The same things were measured in two ways. Each way mixes the same 12 hidden numbers, adds some noise and spreads widely along 7 directions of its own, which tell nothing about the thing.
In the rows, 128 means zero.
Some things both ways: the first way, then the second way.
[107 130 187 164 107 171  95 192 141 125  91  81 189 131 118 100 121 108
 119 105 165 113 150 133  98  80 164]
[154 160 142 106  98 153 121  70 127 100 152 151 128 154 127 160 133 128
 102 154 121 126 119  56 186 134  99 142  88 124]

[161 202  78 129 139 116 121 145 133 137 142 152  87 123 122 158 129 104
  45  82  76 153 106 119  27 130 126]
[150 117 132 132  90 155 118 115 114 109 143 122 125 146 165 108 106 165
 126 129 118 128 127 153 150 176 116 150 125 126]

[137 129 133 150 100 158  99 100 120 125 152 156 156 103 110 106  92 148
  97 145 128 110 121 151  79 101 115]
[136  75 142 154  99  89 145 152 113 139 132 110 137  81 171  72 113  96
 156 108 149 105 113 127 144 148 131 136  87  60]

[131 112 141 141  91 109 157 170 156  92 120 113 159 129 144 125 147 132
 134  87 155  86 157 100 119  97 165]
[173 126 181 117 141 112 120 103 151 112 116 129  99 127 112 102 123 122
 127 106 115 115 108 178 136 143 126 164 113 130]

[ 72 172 121 132 153 148 127  76 154 154 191 188 129 119 170 100  98 172
  74 142 127 131 169 140 107 104 150]
[139  93 190 117 132 150 172 137 105 111 160 166 129  89 147 124 148 101
 123 128 140 117 131 131 134 142  78 172 131  90]

[ 76 144 109 141  98 129 114 105 165 125 140 154 134 141 146 136  95  98
  84 176 103 145 149 146  80  92 153]
[124 156 149 136 143 163 161 148  81 146 155 161 117 114 141 105 144  86
 140 166 145 104 120  64 116 126 105 183 137 102]

[ 92 191 106 157 126 108 104 102 145 172 176 131 113 145 103 140  82 138
 162 133  78 112 102 115 115 115 127]
[161  90 138 127 150 136 107 123 133 142 122 138 130 121 165  97 128 101
 126 157 159 128 131 122 134  86 116 167 115  88]

[121 124 150 178 108 146 129 129 152 191 135  80 166  95 126 124 106  92
 124  46 137 121 144 108 150 126 157]
[126 124 145 128 135 131 135 140  93 104 109 110 124 129  95 119 148  99
 143 106 118  93 118 110 149 136 129 173 116 150]

[111 118 107 114  96 115 128 111 144  86  98  91 157 137  91 120  63 112
 141 124 129 106 104 151 116 119 109]
[226 117  89 120 154 129 109 113 133  89 121 203 164 163 150  87  73 134
 131 144 142 103 119 150 119  82  40 124 110  97]

[126 137 159 160 122 128 169 113 136 147 147 161 148 139 159 141 149 118
 104 100 114 117 143 125  96 103 139]
[162 136 150 103 130 164  86 142 120 108 147  99 110 171 136 137 161 140
 115 123 138 123 138 126 145 141 151 142 155 167]

[152 142 143 155 123 107  97 120 115 137 107 122 103 108 137 157 161 131
  95 102 129 181 120 122  93 129 125]
[ 99 150 154 111 112 110 110 140 123  85 119  75 113 179 102 122 118 206
 152  77 116 131 131 147 130 180 153 157 161 165]

[137 179 115 154 145 138 139 107 128 132 170 177  96 104 165 124 126 158
  89 135 110 162 166 133 100  90 118]
[175 122 163 117 166 144 114 117 127 104 123 155 122 111 122 139 143  81
 110 124 114 118 117 127 128  99 102 147  95 130]

[ 91 137 133 139 130 113 121 188 188 105 102  96 114 166 166 109 120  94
 137 118 129 128 184  84 131  65 192]
[179 121 130 114 150 150 115 127 165 138 112 172 142 161 130  87 101 155
 116 144 143 118  90 162 105 100  93 134 128 142]

[149 145 163 141 121 124 138 131 117 126 140 108 153  84 118 123 144 151
 133  58 142 131 105 138 120 131 111]
[ 81 106 158 128 116 141 132 147 131 156 119 112 139  85 132  83 158 151
 138 170 159 125 111 174 112 170 185 143 124 103]

[ 96 133 116 116 151  65 132 137 115 141  98 146  65 129 100 149  90 114
 175  89 102 146 144 104 142 140 152]
[173 141 135  90 121 153 106  59 107 107 122 131 135 140 136 176 162  84
  85 108 106 117 117  83 190 124 125 130  74 145]

[ 80 108 188 170 101 142  95 121 130 102  99 121 166 129 153 115 149 163
 126 156 164 119 167 130  85 107 151]
[145 123 158 107 127  95 134  63 141 107 140 186 100  71 128 130 156  67
 148 156 148 109 140  82 180 105  86 131  82  65]

[123 159 169 146 163 105 130 137  79 141 120 179  91  99 111 128 131 143
 166 105 114 165 138 156 100 105 110]
[184 159 212 118 122 104  89 164 132  59 201 151 111 130 163 110 139 169
 155 123 146  94 103  97 129 154  92 116 152  37]

[160 167 118 111 128 163  89 125  93 149 123 133 143 132  70 142  77 133
  80 124 149 143  86 157 114 118 102]
[181 138 111 112 132 130 152 122 110 124 114 148 133 143 124 136 127 114
 121  94  93 120 101 123 138 107 101 125  95 126]

[134 161 136 141  87  97 109 144 131  73 126 110 116 129 106 151 139 174
 133 158  91 143  97 125  76 112 127]
[107 135 175 122 206 114 111  67 182 146 108 132  74 122 113 111 142 132
 124 121 121 145  99 160 142 119 136 188 138 118]

[146 148 160 155 129 131  66 138  95 124  99  85 143 140  96 138 152 134
 158  80 148  92  70 100  70 155  84]
[116  96 117 100 167 145 117 173 154  87 104  94 131 187  80 175 148 163
 117  84 113 166 144 141 130  82 124 125 143 213]

[119  75 144 150  92 110 104 124 125  76 122 168 178 146 152 120 117 123
  93 153 151  79 108 150  88 101 111]
[160  85 111 124  91 180 109 164  88 165 131 123 163 123 175  94 132 129
 121 184 161 127 141 126 117 124 157 143 115 106]

[ 76 129 125 128 150  68 116 174 154 140 106 130 105 155 151 140 124  95
 146  74 146 122 153  90 147 119 181]
[167 114 133 124  83 158 159 175  92 142 136 137 124 129 139  97 122 139
 146 130 119 118 130 156 107 150 123 141 132 134]

[140 125 120 153  65 151 174 111 154 107 165 142 201 106 175 161 156  75
  45  97 136 108 116 146  80 131 102]
[165 123 107 129 134 146 117 165 116 145 105 136 137 146 141  64 125 138
 155 174 159 102 120 155  98 103 133 162 145 114]

[ 88 179 150 128 150  90 105 118 127 114 117 119  59  68 137 119 154 185
 179 112 109 204 145 123 134 131 138]
[111 117 146 113 129 117 143 125 137 114 125 153 140 118 114 116 107 133
 134 117 142 133 135 131 112 136 106 126 110 141]

[110 189 126 147 120 127 121 148 140 160 148 132 128 119 130 154 143 131
 105  95 123 135 130 113 103 124 157]
[157 141 153 101 100 148 129 109 127 128 123 136 127 156 127 114 127 144
 122 149 140 120 126 124 137 132 121 170 128 138]

[ 85 107 145 161 129  82 138 124 145 103 122 154 115 159 217 169 176 118
 108 151 192 169 222 114 124  97 149]
[137 184 135 100  97 133 135 107 106 106 111 115 101 121 114 152 168  99
 136 156 112 134 156 111 134 123 161 146  94 137]

[ 95 191 117 169 160  80 121 146 135 164 158 158  59 116 153 151 129 110
 152  98  70 165 142 101 117 119 138]
[134 142 198 116 168 161  94 109 119 116 150 149 102 105 139 145 173 107
 115 163 128 122 114  76 140 109 119 184 128  89]

[125 222  80 148 137 102  91  84 147 148 171 132  77 126 149 169 150 147
  82 124  82 171  95 109  64 147 107]
[ 88  97 126 129 116 103 119 124 152  94 101  66  99 185 126 122  74 214
 149  59 103 181 165 190 134 159 129 174 156 182]

[114 119 116 107 125  61 105 154 140 104  91 135  95 146 118 140 126 103
 143  97 107 122  97 102 108 127 153]
[134 127 167 103 165 166 121  99 113 141 141 149 112 123 111 150 152 121
 101 124 109 139 117 119 139 142 132 160 127 139]

[145 124 169 112 104 111 150 105 110  91 118 133 143 108  98 114 133 184
 179 124 133 124 105 151 135  97 112]
[106 126 157 119 122 124 120 131 130 165 132  99 123  92 141 103 148 109
 122 127 151 137 124 147 113 172 203 111 103 128]

[130 128 149 142 117  82  89 177 111  88  86 107  95 105 106 133 121 143
 162 116 104 154  96 119 136 123 129]
[ 96 115 138 118 133 144  99  71 139 176  98 121 128 107 141 122 140 134
 109 143 126 139  95 117 153 134 170 149  91 117]

[ 83 114 118 141  98 123 129 109 167 143 122  92 164 144 121 129  63  60
 152 121 135 119 129 139 165  99 132]
[155 132  70 101 135 156  85  72 142 157  80 147 178 173 132 115 119 138
  98 189 159 124 105  94 150  74 135 137  85 134]

Other things, the second way, with their names:
<329>: [144 108 156 125 124  98 105 127 126  99 141  80 103 151 142 140 108 121
 127  49 114 143 145 106 157 146 132 137 111 148]
<261>: [126 131 122 112 126 122 148  88 114 136 102 132 129 129 111 110 132 111
 132 130 135 114 125 129 152 136 133 166 108 129]
<288>: [157 163 188  98 147 177 123  79  93  95 135 148 126 134 119 149 171 115
  94 132 109  97  99 120 159 157 110 194 128 127]
<413>: [185 145 158  65 137 138 125 122 142 102 123 135 139 208 102 129 129 166
 108  93 151 117 128 155 124 126 108 152 168 180]
<358>: [154 131 102 129  62 135 153 182 108 126 146 113 123 152 160  75 114 175
 168 146 147 123 149 170 113 167 140 121 150 117]
<87>: [184  98  81 112 163 152 145 120 156 129  93 150 112 170 107  92 119 138
 131 143 133 138 147 236 125 100 102 159 151 179]
<535>: [129 128 112 141 130 144 140 146 106 120 115  93  94 170 109 131 122 135
 142  75  81 129 120 120 149 139 121 166 134 187]
<558>: [122 138 139 125 209 187 163 121 137 106 109 185  88  84  77 158 209  72
 125 192  94 131 119 153 132  69  90 171 119 143]
<497>: [135 125 120 115 103 134 134 121 134 155 132 182 150  95 166  68 130 130
 148 184 182 101 115 145 111 139 122 100 117  83]
<147>: [ 80 156 172 128 158 154 151 153 110 126 134 113 110 111 131 124 188 116
 136 139 136 114 103 106 124 141 144 178 152 118]
<73>: [171 128 139 116 143 132  82 127 143 120 106 123 129 148 127 118 126 149
 124 150 124 132 111 132 125  90 139 151 107 108]
<542>: [ 54 136 142 117 115 170  96  98 155 161  98 103 149 140 122  93 155 184
 118 229 181 132 109 121 139 143 190 189 132 129]
<571>: [ 71  98  94 142 142 134 131 119 116 205 110  78 106 118 149  89 137 117
 139 111 140 145 127 146 144 165 201 146 132 149]
<219>: [220  82 113 127 131 123 122 127 115  86 138 136 115 151 134 134  89 125
 123  76  84 141 146 169 155 125  82 129  99 130]
<804>: [ 83 142 136 131 121 162 128 134 117 168 125 105 133 129 124 114 158 158
 122 166 131 127  86  99 142 154 178 156 122 116]
<784>: [111 142 153 123 150 179 107  97  99 129 145 130  96 108 142 147 157 103
 114 164 116 149 154 112 135 146 149 173 122 136]
<395>: [172 125 138 126 155 153  94 119 118 113 132 116 126 148 141 121 121 125
 106 152 126 143 142 147 128 125 142 170 115 121]
<135>: [128 145 147 124 121 138 147 169  74 151 132 118 131 120 131 102 135  85
 140 114 143 102 127  89  98 144 152 152 124 139]
<106>: [210 182 163  97 191 145 112 120 124  45 136 157  83 193  79 188 125 106
 109  51  62 127 131 112 124  95  56 146 135 212]
<335>: [139 133 109 126 137 165 203 118  91 133 142 201  93  48 135 146 174  13
 140 156 109 128 162 121 129 107  84 116  86 131]
<421>: [137 100 125 154 144 130 121 145 142 124 136 126 142 135 161  84 101 143
 131 156 150 135 114 136 128 121 115 156 116  83]
<275>: [114 100 147 105  88 134 106 126 132 166 133 120 186 135 212  70 118 156
 119 147 216 111 111 108 120 146 146 133 136  84]
<369>: [118  97 130 117 138 142 153 101 132 143 123 173 138  81 135 105 151 120
 129 166 145 124 117 162 142 133 113 136 111  88]
<482>: [111 117 122 139  71 108 177 157 116 144 124 109 105 124 158  73 100 156
 177 106 132 131 141 169 115 172 129 150 141 121]
<552>: [105 157 146 109 146 141 113 117 136 125 139  88 108 191 129 115 135 164
 125 125 158 140 141 121 140 157 155 184 178 162]
<683>: [133 165 147 114 162 125  67 124 134  74 119 142 145 168 134 103 112 175
 144 167 163 113 128 107 103 103 109 171 150 100]
<30>: [142 126 162 140 201 122 148  89 115 138 128 189  69  42 108 114 169   4
 148 147 120  98 123 105 146  96  99 170  91  94]
<139>: [212 139 178 142 161  87 104 139 126  88 153 169 100 128 151  99  77 137
 154 100  98 116 104 116 109 102  64 161 113  38]
<465>: [148 143 152 118 107 114 128 130 145 121 114 134 152 116 140  91 144 128
 135 176 162 102  95 120 128 111 136 143  94  70]
<809>: [136 100 114 113 103 104 129 112 146 147 106 106 137 138 130 123 118 121
 123  87 131 133 112 118 158 126 145 104  82 145]
<605>: [120 110 136  96 144 139 115 104 124 126  94 138 143 144 132  96 139 132
 137 134 174 106 140 149 127 118 120 177 157 145]
<720>: [128 153 142 120 102 113 116  97 110 112 132 132 116 127 149 100 122 148
 154 131 135 107 124 118 145 164 128 151 126  91]
<292>: [170 135 161 121 122 130 101 148 118 108 154 142 111 147 126 112 122 165
 148 138 122 115 116 101 133 129 111 153 138  91]
<65>: [197 112 120 110  84 176 110 148  82 103 155 180 163 129 149 126 120  95
 119 156 147  97 145  82 126 122  88  96  92 144]
<27>: [141 138 126 114 134 148 148  98 112 151 117 146 124 157 137  89 124 148
 133 140 140 110 112 143 141 141 111 194 157 118]
<690>: [117 120 142 105  95 117 136 141 137 106 118 105 167 170 149  78  96 208
 137 137 177 134 140 184 106 163 134 166 156 114]
<77>: [ 90 146 164 147 127 116 188 157 102 105 134 110  67 113 111 104 136 128
 178  76  95 116 130 161 122 185 116 181 162 147]
<664>: [141 137 134  98 142 137 107  79 129 133 100 148 134 128 124 133 137 117
 113 125 124 122 111 122 138 115 128 138 100 137]
<582>: [175 114 117 113 107 111 110 104 128 156 124 147 124 119 148  78 122 128
 146 139 151 103 114 146 147 139 140 113 110  90]
<606>: [188 102  77 125  63 134 169 184  78 137 112  73 151 202 159 103  82 140
 133  37 109 123 133 152 129 151 125 132 125 187]
<232>: [124 145 147 103 154 127 163  96 112 103 167 151  58 122 102 182 156  70
 133  41  89 139 158  94 170 157  92 110 133 192]
<316>: [155 145  89 112 117 125 124 131 117 138 132 142  87 153 140  88 141 125
 177 136 153 104 151 128 141 127 124 122 165 140]
<341>: [180 104  96 117  95 108 115 140 129 131 127 152 134 138 185  72  99 177
 166 112 144 114 122 179 121 135 105  93 140  81]
<765>: [128 166 184 110 128 142  83  82 114 125 155 127 115 119 125 149 152  97
 104 159 137 121 120  35 161 144 159 154  88 111]
<206>: [115 127 181 104 126 134  95 110  89 107 190 157 136  98 170 157 124 129
 117 104 137 141 146  53 131 167 115 110 115  80]
<623>: [146 127 160 128 125 146 136 146 144 139 131 129 103 118 130 111 140 146
 129 136 110 136 104 165 117 138 139 140 119 123]
<483>: [214 153 175  93 121  92  93 116 125 127 157 180 151 135 183  76 109 125
 137 104 176  69  83  87 118 128  93 105 124  48]
<337>: [138 117  92 134 134 172 186 148  87 141 128 176 157 107 161  98 128  93
 127 123 130 105 110 155 106 140  85 120 120 136]
<546>: [114  93 120 102 139 153 153 116 140 180 101 142 118 104 106 134 166  89
 116 125 130 139 122 136 140 108 146 117 105 174]
<727>: [181  95 133 122 157 185 144 141  91 138  92 176 177  98 112 115 137  37
  94 179 141 103 124 123  97  67 101 174  67 145]
<553>: [155 108 104 114 108 114 101  68 116 134 113 142 151 140 178 109  84 138
 123 110 134 131 129 119 153 130 110 135  93  95]
<793>: [ 30 108 132 110 110 165 111 119 127 187  96 125 172 100 144  94 161 186
 131 184 174 123  91 123 118 154 184 140 134 110]
<440>: [166  76  60 132 170 149 154 177 122 155  82  90 129 170 117 142 113  75
 104  24  84 155 127 168 112  84 131 101 101 245]
<10>: [ 94  79 102 134 118 151 132 182 124 193 103 123 178 121 140  53 110 160
 141 173 182 126 112 158  81 132 170 133 129 124]
<514>: [115 149 131  88 127 170 130 131 117 120 132 158 147 150 144 130 152 145
 125 177 173 132 154 104 108 108 113 148 156 137]
<419>: [ 57 124 112 121 118 135  91 142 170 196 100  63 142 164 161  89 143 214
 128 152 169 156  88 129 124 138 218 129 146 126]
<101>: [153 144 124 137 140 151 106 146 131 109  99  77 112 189  95 148 125 130
 109  84  77 131  99 111 144 114 143 153 101 211]
<591>: [ 99  82 147 103 132  98 161  71 172 165  84 134 159 118 108  83 114 143
 115 131 169 130  99 173 152 139 136 168 101 112]
<253>: [128 129 173 119 125 118 149 142 112 120 142 110 123 112 140  96 142  95
 135  97 158 103 130 145 123 176 146 146 132 133]
<612>: [ 91 148 154 121 130 128 154 111 108 138 114 132 120 113  97 111 142 132
 143 147 127 115 109 108 135 149 141 184 119 111]
<779>: [128 109 107 142  97 123 150 148 108 157 131 137 137  93 177  73 130  88
 157 131 162  96 116 120 130 146 132 106 105 102]
<478>: [138 109 114 118 125 170  88 157 106 153 101 152 151 125 148  84 139 143
 145 163 154  95 111 131  96 108 132 129 138 136]
<498>: [144 129 152 127 122 116 146 115 126  83 144 112  93 131 107 128 141 134
 140 113 106 127 137 160 170 171 124 157 122 123]
<716>: [116 131 119 131  99 133 121 156  91 107 123  82 158 170 171 116  96 171
 132 118 135 147 146 109 115 140 138 171 130 113]
<265>: [ 77 169 160  94  92 219 124 137  87 142 130 113 174 149 137 147 171 166
  88 194 153 132 119  82 107 161 174 170 137 163]
<665>: [183  98 117 137 150 126 130 185 111  65 111 121 103 158 134 111 122 110
 167  86 114 111 157 162 122  82  68 167 153 156]
<258>: [144 101 106 111 114 125 110 107 121 133 127 135 131 140 140 104 108 146
 138 109 139 128 142 155 142 156 130 111 125 141]
<671>: [163 140 119 113 105 137  96  97 126 121 118 128 126 147 157 119 131 116
 125 147 140 116 132 102 153 114 128 138 101 126]
<423>: [134 123  96 104 125 142 113 111 123 132 113 119 136 151 151 116 151 123
 131 141 163 122 143 122 151 117 140 131 134 140]
<565>: [147 142 153 112 191 143 121 120 160 118 108 159  90 138  92 113 151 135
 137 146 120 125 112 171 114  96 109 168 151 144]
<506>: [149 157 115 117 105 146  83 104 108 146 138 131 113 144 169 108 131 111
 140 168 156 115 147  68 140 126 148 139 120 123]

Some of these things the first way, each followed by its name:
[143 138 138 109  98 130 111 106  92  57  84 146 130 119  94 137 128 181
  95 168 125 145 101 165  46 127 101]	<497>
[ 96 152 155 144 123  98 120 117 135 151 112  88 115 142 106 161 124 125
 158  96  99 145 108 101 120 148 144]	<423>
[140 165 130 144 126 131  82 143 151 139 125 101  95 115 143 134 128 117
  82 115  95 188 107 105 127 110 146]	<553>
[127 157 192 155 138 128 110 145 127 178 127 113 122 109 124 130 139 149
 123  96 122 188 126 130 155  95 170]	<582>
[112 190 148 130 144 119 127  68 125 179 158 145  83 112  89 120  97 222
 154 149  93 180 152 135 128  93 164]	<253>
[107 145 168 156 136 118  69 136 156 165 123  70 122 122 115  98 100 134
 168 107 125 158 112 116 170  86 158]	<10>
[154 207  86 100 144 137 106  94 123 155 147 134  81 155  71 140  75 148
 130 133  76 135  80 109 108 117 110]	<440>
[115 184 181 180 175 110  63 128 126 206 140 104  92 143 102 121 108 192
 123 125 136 202 167 131 103  74 182]	<498>
[ 93 118 134 174 131 125 157 154 169 133 139 140 128 132 188 109 100  72
 134 120 140 139 219 121 155  53 158]	<101>
[129 192  49 145 128 119 152 148 194 158 193 137  86  89 189 145 151  56
  86  30  98 125 166  59  94 136 153]	<727>
[ 49 142 162 144 127  64 121 175 186 142 126  89  88 111 169 153 141 113
 128  92 102 209 167  93 171 128 222]	<27>
[ 96 123 115 104  90 111 176  67 108  81 153 192 159 109 124 153  98 101
 143 154 111 119  84 195 119 135  49]	<419>
[121 163  92 105 119 144 137  76 126 144 154 191 119 114 125 140 112 105
  98 126 113 126 121 142  86 123 110]	<809>
[167 152 106 133  92 112  94 124 105  93 116 165  99 118 102 154 161 133
 114 132  82 110  79 108  16 135 104]	<329>
[111 122 172 122  94 161 157 112 157 128 140 137 188 128 172 132 172 143
  79 107 171 114 149 119 129 110 171]	<413>
[ 75 162 143 135 122 130 119 110 150 139 141 114 148 142 136 133 108 160
 117 141 145 140 142 135 140 111 153]	<482>
[110  65 164  83  79  66 129 152  75  31  37 160 105  98  68 133 113 166
 215 159 115 124 101 144 143 131 133]	<483>
[114 131 157 158 107 146 104 130 153 117 108  89 160 152 141 127 118 158
  73 146 153 140 162 121  97  95 168]	<77>
[123 116 138 149  98 117 118 186 144 103 115  88 173 124 122 114 102  80
 174  87 151  87 102 125 170  93 116]	<139>
[149 154  94 135 106  69 128  87 112  75 165 201  91 109 134 159 137 162
  91 172  92 162 109 169  39 110  83]	<395>
[158 102 140 159  85 100 101 192 115  87  92  85 170 141 104 148 137  85
 162  78 160  68  82 107 105 125  99]	<73>
[118 132 143 162  85 141 127  98 164 133 134  90 156 121 161 146 151 140
  82 106 115 125 125  92 114 143 155]	<605>
[ 94 163 193 175 127 142  85  57 111 175 118 142 131 174 119 151 108 205
  82 232 110 205 139 171  97  78 155]	<316>
[ 70 184 132 168 189  55  78 155 125 143 107  80  59 181 105 149  83 161
 183 120 126 167 172 100 108 124 145]	<558>
[156 184 137 165 120 125  98 130 131 138 130  94 132 151 103 139 118 156
 112 125  96 135  81 127  86 101 117]	<784>
[ 78 135 118 161 127 129 127  76 150 161 137 151 140 188 136 124  51 124
 130 189 130 116 175 143 137  62 145]	<671>
[111 121 119 181 101 125 136  77 166 119 143 118 137 126 188 135 121  87
 106 151 125 161 164 140 118  86 106]	<683>
[105 111 135 150  88 135 143 133 144 109 119 120 180 119 140 134 104  88
  97 107 132 107 125 143 113 122 126]	<535>
[102 195 152 152 106 126 126 107 168 187 156  84 137 148 101 151 124 130
 141 115  82 149 106 115 108 106 168]	<552>
[116 158 111 134 147 128 106 117 120 179  90 119 123 152  70 109  62 111
 169  85 109  85 107 118 114 113 135]	<65>
[ 94 135 115 145 121 133 166  92 182 169 151 135 145 132 189 141 114  61
  75  96 129 156 171 127 147 101 155]	<720>
[151 153 141 112 133 159  85 140 132  81  88  94 109 135 108 110  92 173
  50 153 118 186 133 133  75 101 148]	<337>
[ 97 126 113  95  81 104  76  89 132  97 122 122 139 112  68 121  91 189
 141 155 141 107  95 140  93 136 144]	<591>
[135 161 166 187 160 115  80 158 114 166  97  94  77 119 134 131 118 143
 133 102  92 191 125  99 159 107 144]	<478>
[ 98 121 153 132  99 101 124 109 123 124 115 131 123  98 107 131 110 153
 175 136 118 148 122 139 163 115 142]	<135>
